The rows of a group lie close to one hidden flat surface of 15 dimensions, which may be shifted away from zero. Surfaces can cross.
In the rows, zero is written as 128.
Some rows, each with its group after it:
119; 125; 160; 132; 133; 141; 98; 114; 134; 119; 155; 137; 132; 103; 161; 105; 121; 156; 112; 97 => B
135; 135; 159; 126; 147; 119; 167; 131; 157; 135; 151; 121; 102; 116; 139; 116; 129; 139; 152; 134 => Z
158; 100; 109; 102; 129; 91; 119; 105; 121; 108; 138; 114; 132; 121; 122; 121; 143; 140; 93; 151 => D
130; 120; 119; 127; 111; 116; 131; 119; 132; 121; 122; 142; 120; 129; 140; 122; 119; 118; 128; 118 => D
151; 101; 108; 112; 88; 155; 159; 150; 132; 95; 151; 126; 134; 121; 160; 121; 118; 133; 141; 112 => U
106; 123; 100; 170; 139; 106; 163; 96; 107; 154; 142; 118; 150; 141; 110; 110; 163; 116; 162; 131 => U
131; 115; 138; 122; 130; 122; 128; 107; 131; 127; 121; 127; 124; 124; 139; 138; 131; 129; 136; 139 => B
114; 133; 120; 103; 104; 118; 123; 169; 89; 99; 118; 155; 126; 151; 95; 150; 116; 109; 139; 151 => B
119; 116; 168; 133; 155; 126; 104; 118; 82; 119; 132; 159; 116; 79; 149; 135; 112; 133; 142; 87 => B
128; 127; 117; 126; 151; 147; 151; 82; 154; 137; 117; 125; 117; 124; 124; 110; 119; 128; 146; 109 => B
103; 92; 132; 130; 129; 138; 140; 113; 145; 157; 138; 125; 136; 125; 136; 125; 125; 113; 139; 131 => U
131; 157; 145; 137; 117; 142; 137; 115; 112; 134; 108; 155; 128; 132; 110; 116; 117; 71; 169; 148 => D
128; 141; 119; 108; 162; 116; 159; 98; 170; 143; 112; 129; 111; 106; 150; 145; 111; 148; 112; 139 => U
136; 84; 104; 125; 84; 169; 108; 123; 155; 137; 114; 156; 137; 143; 160; 141; 155; 137; 136; 148 => U
143; 140; 118; 118; 154; 116; 157; 99; 107; 94; 155; 125; 133; 116; 149; 143; 127; 152; 135; 151 => U
113; 135; 124; 122; 132; 131; 141; 133; 139; 109; 126; 120; 127; 128; 145; 136; 146; 143; 146; 149 => B
77; 109; 92; 138; 128; 109; 130; 149; 135; 140; 100; 125; 109; 106; 186; 144; 99; 123; 115; 119 => B
148; 120; 152; 154; 106; 156; 110; 131; 123; 122; 117; 128; 111; 138; 150; 135; 145; 128; 118; 94 => Z
145; 106; 131; 132; 124; 130; 112; 104; 88; 106; 108; 100; 108; 142; 139; 125; 135; 139; 129; 136 => Z
117; 180; 147; 157; 141; 144; 136; 162; 108; 122; 145; 146; 133; 128; 96; 108; 145; 128; 129; 75 => D
144; 143; 79; 160; 111; 123; 120; 155; 111; 142; 123; 105; 163; 128; 164; 147; 146; 129; 119; 172 => Z
120; 135; 144; 144; 121; 147; 121; 143; 135; 131; 108; 122; 124; 131; 142; 159; 120; 126; 135; 90 => Z
135; 99; 108; 123; 143; 146; 159; 106; 137; 129; 180; 112; 118; 128; 147; 98; 109; 160; 112; 124 => D
143; 93; 142; 155; 119; 122; 88; 123; 127; 183; 127; 125; 110; 153; 126; 132; 110; 124; 118; 140 => Z
143; 99; 131; 127; 139; 128; 131; 123; 131; 160; 128; 153; 118; 114; 110; 130; 147; 119; 106; 114 => U
151; 130; 146; 140; 148; 133; 138; 106; 108; 163; 141; 120; 116; 107; 127; 112; 72; 92; 104; 112 => D
126; 141; 116; 127; 124; 143; 118; 137; 137; 116; 141; 128; 126; 172; 134; 173; 109; 159; 107; 137 => Z
151; 146; 173; 137; 121; 138; 100; 139; 122; 135; 143; 126; 157; 116; 136; 154; 136; 153; 117; 114 => B
130; 145; 153; 120; 123; 111; 107; 151; 163; 126; 163; 101; 154; 96; 147; 90; 117; 110; 110; 151 => Z
136; 99; 159; 103; 116; 152; 114; 127; 174; 149; 138; 148; 122; 129; 142; 147; 101; 110; 154; 165 => U
136; 121; 152; 108; 135; 135; 163; 132; 91; 129; 128; 104; 116; 106; 129; 116; 125; 121; 123; 165 => D
99; 95; 141; 130; 156; 114; 120; 122; 134; 149; 133; 105; 145; 116; 135; 177; 164; 136; 94; 135 => B
158; 119; 159; 99; 143; 103; 134; 113; 130; 121; 138; 150; 139; 106; 105; 183; 133; 122; 109; 103 => Z
158; 140; 149; 143; 112; 84; 93; 170; 148; 156; 110; 82; 120; 134; 121; 126; 142; 114; 89; 143 => Z
146; 141; 132; 101; 148; 120; 126; 88; 112; 115; 100; 118; 137; 124; 69; 131; 105; 141; 119; 66 => D
112; 128; 177; 142; 88; 151; 135; 122; 129; 134; 150; 106; 140; 153; 154; 103; 148; 156; 109; 140 => B
125; 112; 145; 125; 117; 125; 112; 158; 96; 107; 182; 145; 156; 141; 115; 156; 161; 143; 98; 138 => U
151; 110; 103; 105; 140; 120; 112; 109; 90; 90; 133; 118; 144; 132; 113; 163; 141; 150; 77; 125 => Z
132; 151; 109; 130; 113; 109; 132; 173; 137; 149; 144; 129; 129; 128; 129; 97; 107; 132; 92; 143 => B
172; 147; 99; 144; 165; 114; 128; 136; 140; 139; 156; 138; 108; 105; 159; 138; 79; 111; 148; 161 => U
96; 125; 86; 137; 133; 144; 150; 142; 116; 159; 103; 141; 122; 159; 86; 143; 118; 151; 121; 78 => Z
105; 146; 143; 128; 103; 120; 151; 154; 130; 120; 132; 131; 139; 125; 153; 137; 106; 128; 185; 137 => Z
157; 124; 92; 99; 93; 117; 121; 121; 140; 114; 117; 155; 157; 122; 141; 143; 124; 157; 125; 135 => B
173; 108; 65; 119; 117; 128; 115; 113; 133; 148; 78; 119; 165; 102; 129; 130; 166; 146; 163; 162 => D
101; 140; 119; 153; 127; 109; 145; 123; 120; 121; 145; 132; 129; 143; 148; 137; 119; 128; 149; 121 => U
176; 131; 149; 128; 108; 110; 73; 153; 105; 142; 104; 98; 152; 112; 108; 127; 140; 134; 107; 128 => D
134; 85; 105; 115; 116; 119; 143; 119; 106; 114; 98; 143; 121; 119; 121; 158; 150; 135; 122; 76 => Z
81; 113; 136; 132; 138; 126; 151; 127; 99; 143; 95; 112; 117; 139; 118; 177; 115; 103; 115; 105 => B
121; 116; 143; 113; 153; 193; 131; 133; 108; 107; 150; 144; 117; 105; 141; 136; 122; 140; 128; 115 => U
143; 137; 133; 128; 103; 136; 130; 142; 147; 130; 124; 158; 156; 119; 150; 182; 111; 122; 156; 104 => Z
114; 141; 161; 133; 124; 127; 75; 154; 113; 98; 104; 86; 102; 137; 139; 121; 116; 94; 101; 134 => U
118; 120; 129; 116; 122; 130; 120; 110; 105; 120; 121; 130; 146; 122; 137; 138; 123; 138; 130; 140 => B
139; 163; 143; 135; 131; 102; 144; 149; 119; 137; 146; 134; 109; 97; 146; 84; 102; 106; 103; 139 => D
99; 100; 150; 137; 148; 122; 146; 113; 131; 109; 196; 149; 109; 139; 154; 135; 121; 139; 131; 121 => D
102; 99; 94; 116; 132; 142; 139; 149; 151; 93; 116; 127; 83; 137; 161; 139; 133; 112; 131; 141 => U
126; 181; 139; 130; 127; 126; 146; 147; 138; 124; 97; 114; 141; 131; 124; 173; 124; 147; 125; 96 => U
109; 114; 145; 160; 116; 111; 116; 139; 162; 130; 137; 134; 111; 146; 146; 122; 165; 147; 159; 106 => D
121; 126; 103; 152; 127; 127; 141; 130; 146; 121; 122; 113; 117; 143; 141; 122; 164; 131; 138; 119 => D
123; 121; 125; 118; 119; 82; 115; 124; 111; 99; 110; 121; 108; 136; 112; 129; 120; 105; 88; 100 => U
128; 140; 115; 158; 114; 152; 136; 119; 154; 157; 95; 118; 83; 173; 131; 102; 113; 141; 126; 105 => Z
83; 170; 154; 130; 130; 118; 96; 173; 78; 108; 122; 84; 139; 121; 120; 101; 121; 128; 87; 142 => B
141; 139; 110; 132; 125; 105; 163; 106; 97; 110; 122; 134; 114; 132; 147; 143; 127; 140; 124; 139 => Z
129; 133; 160; 141; 135; 152; 128; 120; 128; 151; 162; 142; 135; 138; 104; 106; 121; 122; 163; 135 => D
131; 121; 142; 132; 154; 134; 153; 137; 91; 97; 163; 123; 108; 119; 129; 131; 126; 108; 158; 131 => U
117; 135; 132; 109; 152; 112; 117; 96; 94; 127; 105; 123; 138; 83; 121; 89; 115; 122; 143; 146 => D
125; 117; 143; 137; 161; 133; 127; 152; 77; 143; 170; 109; 136; 83; 137; 100; 144; 143; 95; 143 => D
134; 137; 107; 173; 123; 109; 135; 146; 118; 131; 142; 134; 100; 113; 177; 106; 123; 87; 77; 110 => D
129; 96; 92; 129; 169; 140; 122; 104; 133; 150; 132; 96; 103; 138; 133; 132; 96; 164; 108; 128 => Z
115; 114; 139; 124; 96; 63; 100; 93; 138; 154; 110; 111; 162; 146; 100; 140; 93; 87; 111; 114 => U
144; 134; 153; 125; 172; 136; 100; 158; 117; 100; 169; 148; 112; 126; 102; 169; 115; 113; 123; 108 => B
105; 107; 131; 148; 97; 151; 155; 108; 146; 178; 118; 96; 152; 162; 151; 152; 134; 133; 114; 147 => B
159; 106; 107; 109; 84; 114; 154; 134; 154; 109; 128; 161; 114; 148; 148; 157; 141; 147; 124; 124 => B

New rows, each followed by its group:
119; 116; 125; 165; 136; 143; 155; 130; 139; 161; 118; 145; 116; 116; 157; 159; 151; 118; 126; 91 => Z
91; 125; 131; 176; 132; 147; 145; 136; 143; 160; 118; 120; 118; 131; 161; 132; 164; 102; 129; 126 => Z
165; 85; 164; 138; 100; 147; 94; 150; 108; 122; 139; 138; 135; 138; 129; 167; 179; 134; 143; 129 => Z
135; 97; 93; 150; 142; 147; 151; 122; 107; 153; 100; 113; 112; 159; 93; 140; 188; 148; 142; 135 => Z
113; 112; 113; 136; 159; 122; 132; 92; 117; 114; 109; 111; 116; 129; 153; 162; 162; 127; 142; 174 => U
118; 69; 112; 135; 119; 135; 125; 116; 152; 140; 136; 128; 129; 151; 108; 106; 196; 162; 145; 115 => D
127; 109; 179; 130; 131; 157; 145; 149; 74; 138; 137; 120; 124; 123; 107; 146; 140; 117; 130; 124 => D
137; 99; 103; 106; 129; 120; 145; 138; 119; 99; 147; 140; 135; 141; 99; 156; 166; 121; 128; 143 => U
117; 98; 111; 108; 105; 119; 107; 146; 114; 130; 96; 115; 140; 105; 159; 153; 113; 127; 109; 139 => D
131; 126; 128; 124; 121; 119; 158; 118; 136; 124; 110; 132; 103; 133; 126; 122; 128; 136; 137; 104 => Z
100; 105; 128; 138; 129; 133; 96; 138; 108; 141; 150; 136; 143; 117; 132; 109; 134; 116; 108; 136 => D
112; 107; 171; 113; 119; 166; 167; 200; 114; 110; 173; 107; 150; 111; 125; 179; 114; 112; 152; 86 => U
155; 120; 102; 170; 138; 163; 142; 142; 150; 168; 109; 107; 96; 153; 153; 154; 139; 163; 150; 127 => Z
143; 128; 55; 110; 118; 129; 174; 136; 138; 95; 106; 102; 148; 116; 134; 117; 174; 153; 149; 140 => Z
131; 161; 113; 136; 148; 146; 160; 125; 161; 127; 147; 108; 132; 105; 167; 108; 128; 180; 98; 93 => B
126; 131; 143; 120; 178; 148; 157; 125; 128; 126; 99; 106; 97; 123; 87; 132; 171; 102; 151; 147 => U
154; 149; 141; 150; 124; 150; 111; 181; 96; 153; 148; 152; 168; 94; 137; 139; 156; 142; 163; 159 => D
128; 88; 123; 116; 147; 140; 135; 90; 70; 94; 147; 129; 134; 114; 120; 132; 126; 112; 137; 116 => U
113; 123; 113; 132; 110; 99; 124; 136; 139; 117; 89; 137; 112; 123; 155; 153; 120; 125; 121; 81 => D
127; 123; 124; 134; 98; 127; 101; 108; 172; 169; 84; 159; 142; 145; 98; 119; 119; 113; 182; 101 => D
144; 109; 120; 155; 126; 121; 107; 118; 91; 143; 129; 127; 123; 140; 121; 136; 161; 121; 61; 122 => Z
115; 140; 123; 133; 142; 134; 131; 77; 133; 92; 133; 115; 129; 170; 112; 138; 128; 91; 155; 152 => D
108; 100; 126; 123; 121; 86; 154; 126; 129; 124; 158; 127; 142; 150; 106; 146; 151; 109; 140; 145 => U
82; 163; 161; 135; 93; 125; 116; 165; 107; 114; 82; 147; 116; 119; 139; 104; 125; 95; 154; 119 => D
99; 148; 109; 132; 116; 135; 138; 154; 146; 155; 103; 116; 155; 131; 132; 138; 137; 143; 131; 141 => B
153; 150; 166; 122; 146; 103; 143; 147; 102; 138; 145; 124; 119; 97; 113; 108; 125; 131; 110; 131 => D
124; 170; 127; 137; 154; 169; 178; 115; 108; 122; 149; 125; 123; 133; 116; 109; 95; 94; 138; 135 => D
133; 155; 69; 126; 151; 129; 128; 97; 139; 138; 125; 143; 149; 127; 106; 115; 88; 128; 128; 115 => U
183; 111; 126; 142; 113; 150; 178; 143; 171; 184; 93; 59; 103; 140; 133; 129; 145; 144; 153; 138 => D
81; 136; 108; 160; 147; 154; 146; 90; 159; 147; 129; 126; 128; 149; 145; 115; 165; 95; 83; 142 => Z
141; 113; 134; 124; 151; 136; 136; 126; 119; 108; 118; 126; 88; 109; 151; 138; 140; 123; 121; 134 => U
104; 119; 91; 147; 148; 137; 124; 102; 140; 164; 133; 130; 133; 131; 136; 121; 110; 120; 76; 115 => Z
85; 101; 124; 115; 148; 118; 171; 107; 159; 119; 118; 125; 109; 132; 115; 134; 174; 116; 108; 113 => Z
115; 142; 123; 142; 138; 141; 109; 124; 132; 117; 113; 100; 144; 150; 100; 134; 152; 135; 142; 106 => D
125; 120; 131; 144; 107; 179; 134; 129; 172; 152; 148; 133; 143; 174; 130; 153; 125; 126; 148; 135 => B
91; 130; 110; 121; 140; 142; 124; 125; 134; 146; 72; 111; 159; 121; 111; 150; 155; 114; 192; 177 => D
133; 116; 97; 109; 116; 106; 139; 133; 131; 121; 102; 119; 124; 143; 109; 146; 129; 145; 125; 120 => Z
119; 125; 171; 119; 127; 176; 121; 130; 135; 78; 135; 124; 113; 133; 128; 129; 158; 140; 106; 64 => Z
142; 119; 150; 137; 132; 137; 170; 116; 117; 141; 165; 183; 113; 118; 131; 122; 134; 143; 155; 104 => U
120; 141; 148; 164; 93; 161; 76; 155; 126; 119; 120; 123; 122; 171; 150; 148; 135; 124; 70; 98 => Z
88; 138; 130; 110; 106; 117; 141; 101; 153; 87; 109; 122; 105; 169; 110; 80; 139; 110; 148; 140 => D
95; 126; 161; 136; 115; 112; 158; 128; 171; 202; 133; 152; 138; 148; 58; 94; 136; 106; 135; 91 => U
167; 112; 117; 142; 129; 150; 135; 142; 162; 160; 138; 134; 122; 125; 134; 134; 142; 149; 126; 107 => Z
96; 148; 150; 113; 140; 122; 170; 72; 119; 109; 108; 152; 114; 128; 107; 122; 111; 104; 126; 87 => Z
153; 132; 157; 110; 153; 156; 153; 117; 106; 107; 140; 136; 113; 103; 129; 141; 123; 136; 147; 123 => U
126; 153; 107; 104; 167; 151; 138; 143; 178; 134; 88; 158; 111; 134; 112; 209; 122; 130; 149; 140 => U
107; 78; 121; 159; 114; 104; 121; 114; 104; 154; 106; 107; 99; 157; 147; 128; 159; 111; 135; 174 => Z
86; 103; 160; 144; 81; 134; 144; 106; 150; 136; 127; 125; 113; 138; 192; 91; 148; 153; 119; 123 => U
138; 120; 130; 153; 144; 129; 158; 93; 99; 137; 141; 140; 120; 112; 141; 114; 162; 117; 113; 132 => Z
105; 127; 112; 147; 133; 106; 92; 180; 157; 140; 103; 98; 114; 134; 156; 172; 117; 94; 118; 151 => B
121; 103; 151; 106; 111; 126; 93; 92; 110; 115; 141; 145; 132; 135; 109; 97; 95; 121; 120; 114 => D
93; 126; 131; 127; 127; 121; 136; 136; 153; 119; 115; 123; 135; 116; 146; 155; 142; 108; 109; 99 => Z
115; 121; 126; 133; 101; 158; 92; 171; 120; 116; 154; 130; 150; 126; 161; 134; 117; 147; 77; 101 => U
157; 105; 118; 119; 109; 143; 91; 119; 99; 103; 134; 119; 164; 116; 151; 124; 157; 161; 165; 178 => D
113; 90; 130; 146; 118; 92; 156; 159; 107; 146; 133; 154; 118; 122; 131; 166; 183; 121; 98; 108 => Z
183; 123; 94; 127; 113; 100; 115; 69; 130; 105; 88; 107; 124; 112; 163; 121; 143; 104; 69; 135 => Z
122; 124; 132; 151; 104; 99; 105; 124; 136; 141; 141; 160; 113; 126; 143; 69; 131; 89; 120; 140 => D
175; 155; 137; 142; 154; 117; 165; 95; 130; 147; 138; 111; 108; 132; 120; 140; 84; 76; 117; 134 => D
94; 89; 109; 167; 143; 130; 125; 83; 111; 152; 140; 168; 114; 125; 171; 126; 128; 130; 137; 119 => U
129; 150; 154; 149; 131; 134; 138; 105; 93; 122; 119; 137; 133; 135; 117; 144; 156; 104; 119; 125 => Z
144; 118; 94; 98; 152; 149; 90; 114; 141; 122; 100; 133; 130; 124; 105; 148; 111; 108; 111; 148 => U
116; 96; 122; 109; 124; 104; 131; 130; 119; 112; 117; 107; 128; 95; 155; 127; 105; 128; 150; 112 => Z
145; 157; 161; 101; 128; 127; 111; 155; 126; 120; 144; 73; 147; 146; 95; 149; 91; 130; 89; 147 => D
